There are 4 ways to turn a row about zero (a turn may also mirror it). The second row of each pair is the first, turned, with some noise. The first 40 pairs use one turn. New pairs use 3 turns, one after the other, and a turn may come again.
Known pairs, each followed by its turns in order:
32,-1,-4,-51,-32,12,3,-46,-34
18,10,-25,20,-61,-11,-29,-12,45  P

-53,-2,-7,22,5,17,22,-28,38
-42,-9,-12,21,-3,30,-34,-24,-33  V

53,13,18,1,-10,-30,20,-22,-2
6,-24,-21,-8,36,5,38,-13,32  T

-8,-5,11,16,-8,28,34,-24,30
-5,-21,-19,-3,-14,36,17,-32,-20  P

-13,-28,34,4,-22,7,-39,3,-10
18,-23,-23,1,23,29,9,34,5  V

-3,32,18,-10,-12,-40,6,21,-53
7,-32,-6,8,6,18,-44,-23,52  T

2,41,6,5,6,-23,28,46,-4
58,9,-6,8,-7,34,-13,7,13  D

25,0,-12,32,2,-12,-13,-2,12
4,-12,30,6,6,3,-20,-1,-28  D

-10,22,-32,-28,-43,33,39,5,17
-60,-29,11,-26,-6,-41,-15,16,-9  T

-42,-6,-11,-9,-6,-2,-19,-53,-13
45,36,-14,11,-15,9,32,-10,10  P

7,20,-1,3,4,8,3,-34,12
-7,17,-28,11,-7,9,-1,-19,-7  P

-42,5,-31,6,9,-9,1,-13,53
-40,29,-30,10,-10,21,-35,-18,-13  V

2,4,-24,3,9,12,-1,0,9
-5,-11,4,12,-1,-8,-11,22,2  D

-29,-25,-5,-20,-9,-31,0,4,-21
12,-14,-49,1,-10,-19,2,9,-2  V

28,-2,6,-12,-1,1,-2,1,-2
-11,-6,-3,-2,-5,-12,-23,-7,13  P

6,-24,7,11,-53,0,-27,-1,-17
28,-7,11,8,9,31,-23,11,44  P

53,9,-1,-18,21,-53,-34,-18,16
12,-64,24,-17,-4,0,-30,-49,-3  D

-13,17,3,-53,-5,-6,-7,-3,-26
22,0,-13,29,-25,-40,4,20,11  P

-29,23,17,-20,1,-10,-5,-5,-34
10,-20,-20,-29,26,-24,-9,-9,-10  V

24,-8,-5,-20,2,2,53,-10,38
-36,-28,-30,-28,-35,1,8,-18,-5  P

10,-50,-11,9,22,-20,20,-48,-13
-12,-23,-14,-41,-6,-31,8,0,-57  D

12,0,-8,-53,-20,-49,10,53,-20
32,-56,-19,-29,7,-7,-46,24,25  T

13,6,30,-1,8,-19,-11,53,0
47,23,-4,12,27,-1,12,-9,24  V

-10,16,10,-11,1,7,-7,-11,-11
-6,8,-1,-2,-18,-1,-1,-12,17  T

-5,-22,-1,-1,45,7,-3,-7,-14
14,-11,4,-3,-11,-44,21,6,-11  D

-25,-1,13,12,-28,3,-16,-24,-27
-30,12,8,-8,3,22,40,-3,-7  D

-18,21,13,-23,-12,8,-1,9,26
-2,4,-12,10,21,10,-5,-3,41  D

-3,-15,-8,-7,21,14,-2,-33,17
4,25,-4,-11,-7,-20,23,-13,-23  T

10,13,32,-24,11,-1,-21,-11,-11
8,11,-18,-6,-23,9,11,-6,34  T

39,-36,0,-6,4,46,43,-18,-1
-26,-8,-53,17,8,-33,31,4,-34  T

-19,-24,-13,-13,22,-4,4,14,-27
24,0,-17,4,-9,-9,-36,-12,-21  T

-17,-1,7,23,-12,-22,-11,-1,-1
10,11,24,15,15,7,-5,2,10  T

-30,47,1,-2,40,5,-1,-5,-4
-1,24,-8,30,8,-21,22,2,-47  P

-2,-26,-12,16,4,-6,3,-5,28
-13,4,-6,28,-22,21,-12,0,10  V

-15,4,5,-1,-6,6,6,-2,1
8,-7,-4,8,-3,6,11,4,-9  P

4,-2,-5,-12,8,11,28,20,-3
9,1,5,6,-12,-5,23,-26,-6  V

-21,-15,-30,-39,-16,31,13,37,3
-7,15,-33,-4,-18,6,57,-19,-21  V

1,6,0,31,44,-3,-4,-13,-20
26,-16,27,-3,-5,-14,26,17,-21  D

-12,8,17,5,5,-2,-2,-13,-53
8,4,14,-22,-24,11,50,1,-2  D

-9,-6,-1,-47,-16,19,5,0,53
6,28,-14,-25,-31,46,9,-13,-30  V

New pairs, each followed by its turns in order:
-8,19,-14,3,18,12,34,-5,-14
-12,0,-44,-4,-14,0,10,1,7  T V V

-33,-1,42,-20,4,-12,-12,18,16
39,-4,-20,22,30,20,7,3,14  D V P

11,17,26,-16,15,19,10,21,-1
-33,-25,2,-9,-8,19,5,1,-13  V P D

-14,1,4,53,-53,-3,9,-1,-6
-21,40,-12,22,-23,39,10,30,-18  P T D

-24,-3,19,17,1,0,43,-30,11
5,32,-42,-12,-10,11,0,-21,-14  P V D

6,-2,-18,27,26,-49,-2,13,-9
-13,6,-10,-20,-14,22,-16,45,-22  T T D

-1,9,15,49,14,2,6,-30,2
-24,-33,11,-14,-3,-40,-9,4,-13  T D P

22,-5,30,16,6,-1,4,22,1
25,2,28,18,-13,2,-6,7,-3  T T P

-5,-2,26,-17,27,13,25,-1,10
11,-10,-40,-21,-4,-3,-13,-18,-4  V D V

-26,-3,-4,8,-6,-40,-15,-3,-26
25,-7,5,-38,19,9,-20,-6,16  P V D

0,35,-1,-5,-4,-6,-1,19,8
-11,-27,-7,-10,-4,-7,-3,-19,17  V D P

-46,1,15,-28,13,-24,-20,40,35
-20,-20,4,1,-16,-35,-10,68,-11  T T T

-3,-3,14,-5,9,0,-4,-9,-17
8,-4,0,-4,-19,6,-14,-3,-5  V T D

0,17,6,8,-18,-1,14,8,-6
6,11,0,8,15,-16,-15,10,10  V P P

12,-53,-2,-2,-53,4,-9,0,27
-25,12,-30,24,40,-20,-29,21,-34  D D T

25,7,-53,17,-18,11,0,-53,-14
-4,-35,-27,-8,18,-20,2,-29,-62  D V T

16,3,-27,-9,-5,-9,0,20,-4
4,7,-1,16,13,-4,22,-26,0  D V V

-3,-14,-33,3,31,3,8,38,-13
-23,22,37,-8,-6,3,32,9,18  D D D

3,-44,15,-34,-1,13,-6,22,11
-27,-15,-18,-21,-20,-26,-13,6,28  P D V

12,0,-6,35,13,-30,-30,16,-15
-21,20,29,-12,-12,32,25,-11,0  V V T

3,-28,-1,0,-39,-4,18,-8,7
-19,24,18,9,-2,8,-25,20,15  T V V

2,-21,-4,-4,6,-42,6,23,-33
-40,-22,17,-23,29,1,-16,4,-6  P D D

-12,-7,-16,35,-11,19,10,45,32
-11,-16,5,-17,57,-9,-1,-22,26  D P V

6,19,-4,35,9,19,10,2,6
18,1,17,-22,-9,-18,21,-16,-7  P V P

-2,-7,-1,14,22,-2,-13,33,-43
-26,41,9,-2,-18,18,31,1,4  T P T

15,-1,30,-5,-12,-13,17,-37,2
8,20,-34,17,3,26,-4,-2,22  P V D

-4,-1,-10,-13,49,-2,-40,20,-5
-23,20,-3,22,22,37,-13,35,-9  T P V

6,-17,-22,-10,24,7,-53,9,-12
-29,-36,12,-20,3,-31,9,-26,0  D D V

5,-2,2,4,-1,-19,-23,-25,-4
19,-9,11,-10,15,11,3,21,0  T V V

-20,-7,-46,1,-21,-1,21,11,18
33,-7,-20,17,13,5,11,37,-14  D V D

0,13,9,-13,-2,-5,7,-10,14
19,4,-13,14,0,-4,-1,-6,11  P T T

29,29,-2,1,-12,30,-5,6,51
-59,-26,-17,-4,-21,12,5,19,13  D T T

0,7,1,-10,-53,0,6,31,-14
13,-29,-12,5,-5,43,-7,-32,17  P P V

8,-46,3,-2,-29,-10,14,-3,34
-17,31,24,28,30,-25,18,0,9  V P D

-1,-53,8,4,-27,-3,-16,1,-26
-32,0,16,26,-7,26,-39,19,6  D P P

35,-5,8,0,20,-5,-27,51,6
-46,-27,-41,-2,-7,-21,7,0,-6  V P V

53,2,3,9,-1,7,-26,9,-16
-9,-12,-26,11,-28,-29,21,-10,-29  V P D

-48,15,19,12,10,-6,-11,-1,4
-23,-13,7,-3,-18,-24,10,33,-26  P T D

-28,34,21,4,-37,-5,-18,-6,13
-9,17,37,-38,-22,-1,9,-18,-10  T P P

-9,-4,2,6,6,-11,36,1,-47
-38,18,12,-6,-14,-20,23,-6,28  P D T

7,20,-2,4,3,-10,7,-3,-3
3,5,2,14,-6,-5,10,10,9  P T T

-21,17,-4,6,0,-2,-4,18,-43
5,5,-27,-9,24,38,16,-2,-4  P V T

